The first 7 rows are patterns. Each new row is the sum of 2 different patterns, raised or lowered, with some noise. Before adding, each is slid sideways (what falls off one end comes back at the other), maybe read backwards, and multiplied by a number that may be negative. Names go in the order of the patterns.
In the rows, 128 means zero.
Some rows, each with the names of its patterns after it:
[133,125,121,141,138,106,82,152,129,121,139,92,118,109,135,137,121,153,113,103,157,105,159,132,119,126,105,88,122,155,138,160,140,140,129,151,117,118,156,119,150] | Q_519
[153,117,104,121,107,131,146,127,148,128,107,124,148,125,99,144,96,147,158,141,120,107,113,142,103,131,124,163,129,149,131,119,168,146,138,83,107,97,136,112,107] | Q_645
[122,145,149,122,105,141,121,126,124,161,125,127,109,147,139,114,148,142,114,123,118,129,103,126,119,135,123,121,151,88,131,139,134,150,116,160,119,104,125,158,188] | Q_794
[116,118,120,105,158,113,108,145,166,122,117,103,139,126,145,122,84,137,143,126,116,143,107,129,117,138,113,156,129,147,139,128,125,142,145,148,136,130,86,101,119] | Q_393
[111,121,129,115,142,156,149,132,130,135,144,109,122,117,124,140,138,122,126,147,145,112,172,140,165,125,102,141,92,149,117,139,124,155,158,98,115,151,123,120,148] | Q_529
[124,124,160,92,170,149,133,122,142,123,160,115,141,95,125,136,154,127,118,120,103,148,126,178,116,128,121,73,126,102,170,96,137,124,111,136,142,127,106,94,115] | Q_300
[137,122,124,109,108,126,159,159,118,144,136,92,131,139,110,110,100,174,148,114,163,145,124,117,119,161,93,141,120,87,101,143,104,144,149,148,155,145,127,116,117] | Q_637

New rows. What belongs after each?
[158,120,132,141,108,153,122,133,114,129,135,133,136,180,121,138,148,130,175,164,146,125,117,130,108,146,153,108,141,110,116,149,129,156,163,150,107,132,111,115,121] | Q_519 Q_393
[80,106,61,102,106,97,82,119,98,99,72,88,86,79,99,100,91,83,66,84,92,85,111,79,84,73,64,81,74,99,78,100,79,83,100,83,86,74,87,80,83] | Q_794 Q_300
[139,123,125,155,157,97,141,160,122,144,118,152,131,159,144,132,111,149,138,143,127,170,150,117,91,131,164,141,164,149,143,138,117,165,133,151,131,137,129,120,124] | Q_794 Q_393
[127,134,129,113,180,93,122,66,123,108,117,173,133,147,99,137,89,127,162,143,143,87,167,110,143,122,166,169,128,161,188,88,143,137,120,114,93,131,127,142,124] | Q_794 Q_300
[138,161,148,151,177,124,149,149,218,199,187,166,192,175,143,176,209,171,186,161,159,154,146,180,197,168,185,188,192,141,192,168,131,170,179,191,183,130,203,161,168] | Q_645 Q_794
[155,141,166,162,164,164,161,124,158,173,172,133,167,165,153,170,172,165,192,144,148,145,145,155,172,160,137,141,146,134,162,149,154,160,173,136,168,149,143,152,190] | Q_519 Q_393
[126,130,156,123,161,149,140,138,141,148,126,141,144,141,134,132,129,143,136,157,135,133,130,119,133,127,140,143,147,133,131,139,128,148,129,154,122,137,129,143,125] | Q_794 Q_300
[120,133,108,117,132,150,125,130,146,92,121,159,132,167,143,171,141,107,83,142,107,91,128,106,144,127,156,109,151,155,136,106,84,98,145,103,171,122,126,158,153] | Q_645 Q_637
[126,132,138,153,134,132,146,137,163,136,138,118,130,138,131,116,158,142,148,154,134,156,163,124,142,147,112,117,143,132,140,116,160,115,162,135,122,132,125,140,136] | Q_393 Q_529
[94,102,111,88,148,80,160,124,134,112,112,96,147,58,105,84,128,129,116,123,87,103,82,131,142,147,106,119,104,67,112,106,155,89,126,120,87,108,138,104,79] | Q_794 Q_300
[113,141,123,146,113,151,132,143,141,137,129,137,147,160,133,144,81,95,116,122,128,129,102,171,115,112,136,168,118,120,108,127,122,143,142,95,151,143,137,127,138] | Q_645 Q_393
[179,149,145,114,117,127,120,134,126,131,139,141,154,156,140,165,104,145,93,100,128,142,125,162,136,117,128,146,163,132,156,173,100,127,116,157,136,109,140,151,136] | Q_300 Q_637
[111,154,88,120,144,166,109,149,142,140,141,140,105,109,120,107,113,127,123,134,123,99,136,148,149,150,136,122,135,164,100,155,148,99,89,117,133,169,103,119,118] | Q_645 Q_393
[128,154,144,149,137,137,144,102,143,134,129,155,135,110,156,127,127,131,126,125,123,160,117,159,113,82,127,128,142,142,112,146,111,131,94,123,103,132,144,88,119] | Q_645 Q_794
[118,58,102,127,125,116,94,84,106,137,128,91,88,118,106,88,105,101,108,104,82,114,111,124,134,122,104,125,101,141,112,159,100,119,107,87,93,114,111,113,128] | Q_393 Q_300
[101,96,131,112,108,118,124,147,107,163,107,107,104,126,138,106,147,132,105,115,72,127,74,125,148,94,77,54,153,118,118,118,150,119,109,127,138,90,136,118,123] | Q_645 Q_794
[163,127,123,83,156,139,188,127,152,146,142,177,169,111,148,144,126,115,109,128,156,161,126,133,118,142,126,170,104,136,106,132,150,129,166,132,139,113,148,118,128] | Q_645 Q_300
[123,140,143,152,99,160,103,102,133,150,165,119,148,141,128,106,126,114,110,117,167,111,116,112,124,122,89,147,146,133,115,117,136,102,139,115,131,106,126,137,79] | Q_645 Q_794
[138,130,138,134,119,144,134,112,124,163,164,130,166,129,158,103,149,121,113,201,141,160,116,127,159,106,136,162,147,105,72,135,105,128,146,156,125,158,158,148,95] | Q_794 Q_529
[125,105,127,128,105,91,112,91,119,114,112,80,105,126,106,125,89,84,86,118,117,135,93,120,101,85,83,92,109,89,114,78,87,104,138,117,115,85,109,115,87] | Q_645 Q_300
[134,138,151,129,166,178,144,102,105,95,109,114,161,108,173,184,125,133,158,104,149,154,132,115,119,185,100,93,171,147,183,135,147,168,126,127,131,119,126,121,175] | Q_519 Q_637
[147,121,106,117,141,161,126,119,145,122,147,113,136,113,122,137,97,125,134,140,149,133,123,142,141,125,153,145,121,136,112,113,124,118,117,144,134,105,134,134,118] | Q_519 Q_645
[146,161,198,144,136,140,127,179,133,128,135,110,141,115,172,151,161,160,62,149,90,153,158,139,114,111,144,134,176,124,125,101,115,112,161,110,101,105,134,87,94] | Q_645 Q_300
[186,141,175,156,167,131,129,185,177,137,177,151,145,161,160,141,176,134,131,146,157,123,144,154,169,165,147,150,142,171,171,143,128,159,153,115,140,115,150,159,115] | Q_393 Q_529
[118,131,135,115,130,125,128,123,81,141,136,130,168,137,161,103,170,115,131,144,123,109,115,140,167,144,141,146,94,167,103,101,136,158,102,120,112,136,130,144,158] | Q_529 Q_300
[104,134,157,108,133,108,135,123,102,152,116,112,110,91,105,101,105,119,134,125,123,147,80,114,121,127,136,105,139,102,96,129,161,172,120,138,122,114,100,121,104] | Q_794 Q_637
[146,191,136,113,128,95,119,116,155,149,166,139,144,146,137,166,133,116,81,99,98,162,110,142,191,133,104,161,89,144,159,136,134,104,129,114,109,156,127,163,100] | Q_645 Q_637
[128,130,113,108,125,125,133,143,133,93,138,136,120,133,152,93,106,152,113,130,108,163,108,159,129,101,113,96,127,113,102,122,130,120,110,122,126,128,142,134,133] | Q_393 Q_529
[143,142,146,129,161,143,142,147,145,159,161,128,149,139,132,128,123,131,135,143,138,128,140,166,134,172,132,145,113,149,129,142,180,135,137,132,142,147,140,158,140] | Q_393 Q_300
[99,96,94,91,96,67,88,97,65,96,84,81,108,112,108,107,113,58,89,78,84,75,72,84,87,73,90,104,87,83,89,112,79,78,110,102,62,90,105,94,112] | Q_519 Q_637
[142,140,158,189,145,179,155,173,151,133,119,110,185,156,121,171,156,124,165,150,153,175,141,139,135,139,150,158,137,153,168,147,166,159,151,156,146,128,146,154,118] | Q_645 Q_529
[189,177,183,159,164,180,169,179,173,182,185,169,138,191,174,154,162,143,187,151,190,157,157,167,181,149,157,165,199,172,195,171,151,167,186,167,155,161,149,165,196] | Q_645 Q_637
[124,92,81,99,125,68,98,119,107,101,99,116,122,135,157,101,74,79,82,94,69,114,143,78,91,108,74,124,133,108,138,96,65,87,125,103,75,111,96,133,146] | Q_645 Q_529
[95,124,46,90,102,69,75,98,113,122,49,141,81,99,124,104,71,115,84,79,67,69,84,80,123,90,84,72,95,110,105,119,66,74,90,75,81,126,104,87,107] | Q_300 Q_637
[107,128,140,83,119,106,65,108,113,81,79,71,145,121,105,146,123,105,96,98,142,59,120,102,57,63,119,85,126,120,122,124,121,120,89,86,111,102,94,94,86] | Q_393 Q_637
[125,122,114,139,165,142,111,82,156,120,117,143,144,194,157,155,125,121,184,156,135,127,83,134,146,171,124,155,138,74,131,102,161,158,145,153,114,112,134,182,120] | Q_645 Q_300
[135,111,131,130,144,71,106,126,114,125,124,103,123,122,126,122,96,89,121,132,115,127,86,116,76,169,143,135,180,131,150,103,124,125,140,121,82,114,132,161,141] | Q_393 Q_300
[166,141,127,145,176,139,157,147,125,163,164,151,142,163,158,154,153,153,158,144,147,154,156,159,156,141,193,159,135,133,148,162,116,157,114,147,169,169,170,148,171] | Q_645 Q_529
[124,129,130,154,139,128,140,152,115,167,132,155,95,137,144,130,189,145,161,121,132,137,131,165,156,128,127,140,130,167,138,160,150,146,146,168,104,160,135,137,124] | Q_519 Q_300
[151,178,122,156,135,149,140,141,140,144,140,148,138,134,154,165,146,134,126,124,166,136,179,140,135,142,129,144,122,164,120,147,152,137,158,155,133,141,134,133,154] | Q_645 Q_300
[85,116,76,98,92,110,84,95,92,105,77,85,79,86,79,120,104,82,61,97,101,70,108,112,92,85,47,110,82,93,90,58,93,79,88,76,94,69,96,95,85] | Q_794 Q_393
[110,147,124,110,129,118,134,124,99,117,86,81,141,134,163,89,155,168,124,109,143,98,128,116,149,111,127,137,138,132,125,121,92,121,109,150,105,140,109,101,151] | Q_300 Q_637
[144,151,134,137,145,128,151,137,145,160,142,152,150,168,158,160,128,110,138,135,135,161,159,127,166,141,149,135,130,154,130,126,141,132,153,127,158,151,125,151,163] | Q_519 Q_637
[70,81,88,70,79,106,89,52,70,77,70,86,86,100,87,58,96,88,85,84,104,60,105,94,81,71,62,68,92,74,90,78,104,88,103,94,79,94,81,93,49] | Q_645 Q_637
[177,140,160,183,147,202,128,157,113,157,113,141,128,154,186,170,77,153,136,140,172,120,115,140,198,159,145,136,153,121,117,128,156,119,106,115,119,135,123,171,173] | Q_645 Q_393
[161,117,126,108,101,99,118,109,114,102,151,110,107,117,148,122,104,116,131,108,123,110,95,109,126,110,115,120,103,131,90,123,116,135,131,122,139,112,103,122,144] | Q_794 Q_393
[120,153,155,111,71,138,103,116,156,156,146,148,111,153,123,127,161,166,162,115,126,80,131,142,119,141,101,155,133,162,115,151,158,123,151,103,108,157,101,168,111] | Q_645 Q_794
[123,84,155,130,141,117,149,128,113,79,127,110,116,129,106,91,129,98,154,148,136,107,122,133,141,116,100,109,86,140,127,118,152,140,154,77,181,125,158,128,89] | Q_529 Q_300
[122,135,119,125,131,147,132,113,120,122,127,133,139,112,125,109,111,129,134,123,143,135,126,107,145,110,132,141,112,111,116,136,116,106,141,142,131,132,123,138,132] | Q_519 Q_637
[132,134,146,174,178,145,135,170,142,206,165,163,135,154,169,147,185,158,140,138,145,155,167,197,174,203,132,162,145,140,161,143,147,145,179,186,149,165,146,132,186] | Q_519 Q_300
[119,97,133,131,128,108,117,125,120,136,101,125,138,135,121,97,110,149,101,160,114,112,102,134,126,108,145,112,131,125,124,136,130,119,141,135,105,151,134,167,115] | Q_645 Q_300
[121,95,119,109,114,122,94,125,99,129,124,131,138,110,115,122,113,150,130,111,80,99,108,103,95,114,84,136,109,91,124,132,106,91,93,107,117,142,123,87,125] | Q_519 Q_393
[76,78,87,112,98,115,91,88,97,99,74,93,107,84,91,95,89,90,93,108,80,53,99,95,59,84,68,95,81,80,102,75,101,76,73,127,67,113,93,83,93] | Q_519 Q_794
[156,123,114,146,115,128,158,144,127,118,151,123,147,110,107,126,141,140,160,115,158,145,145,98,142,111,123,134,89,110,124,177,156,157,127,149,158,118,145,145,128] | Q_645 Q_637
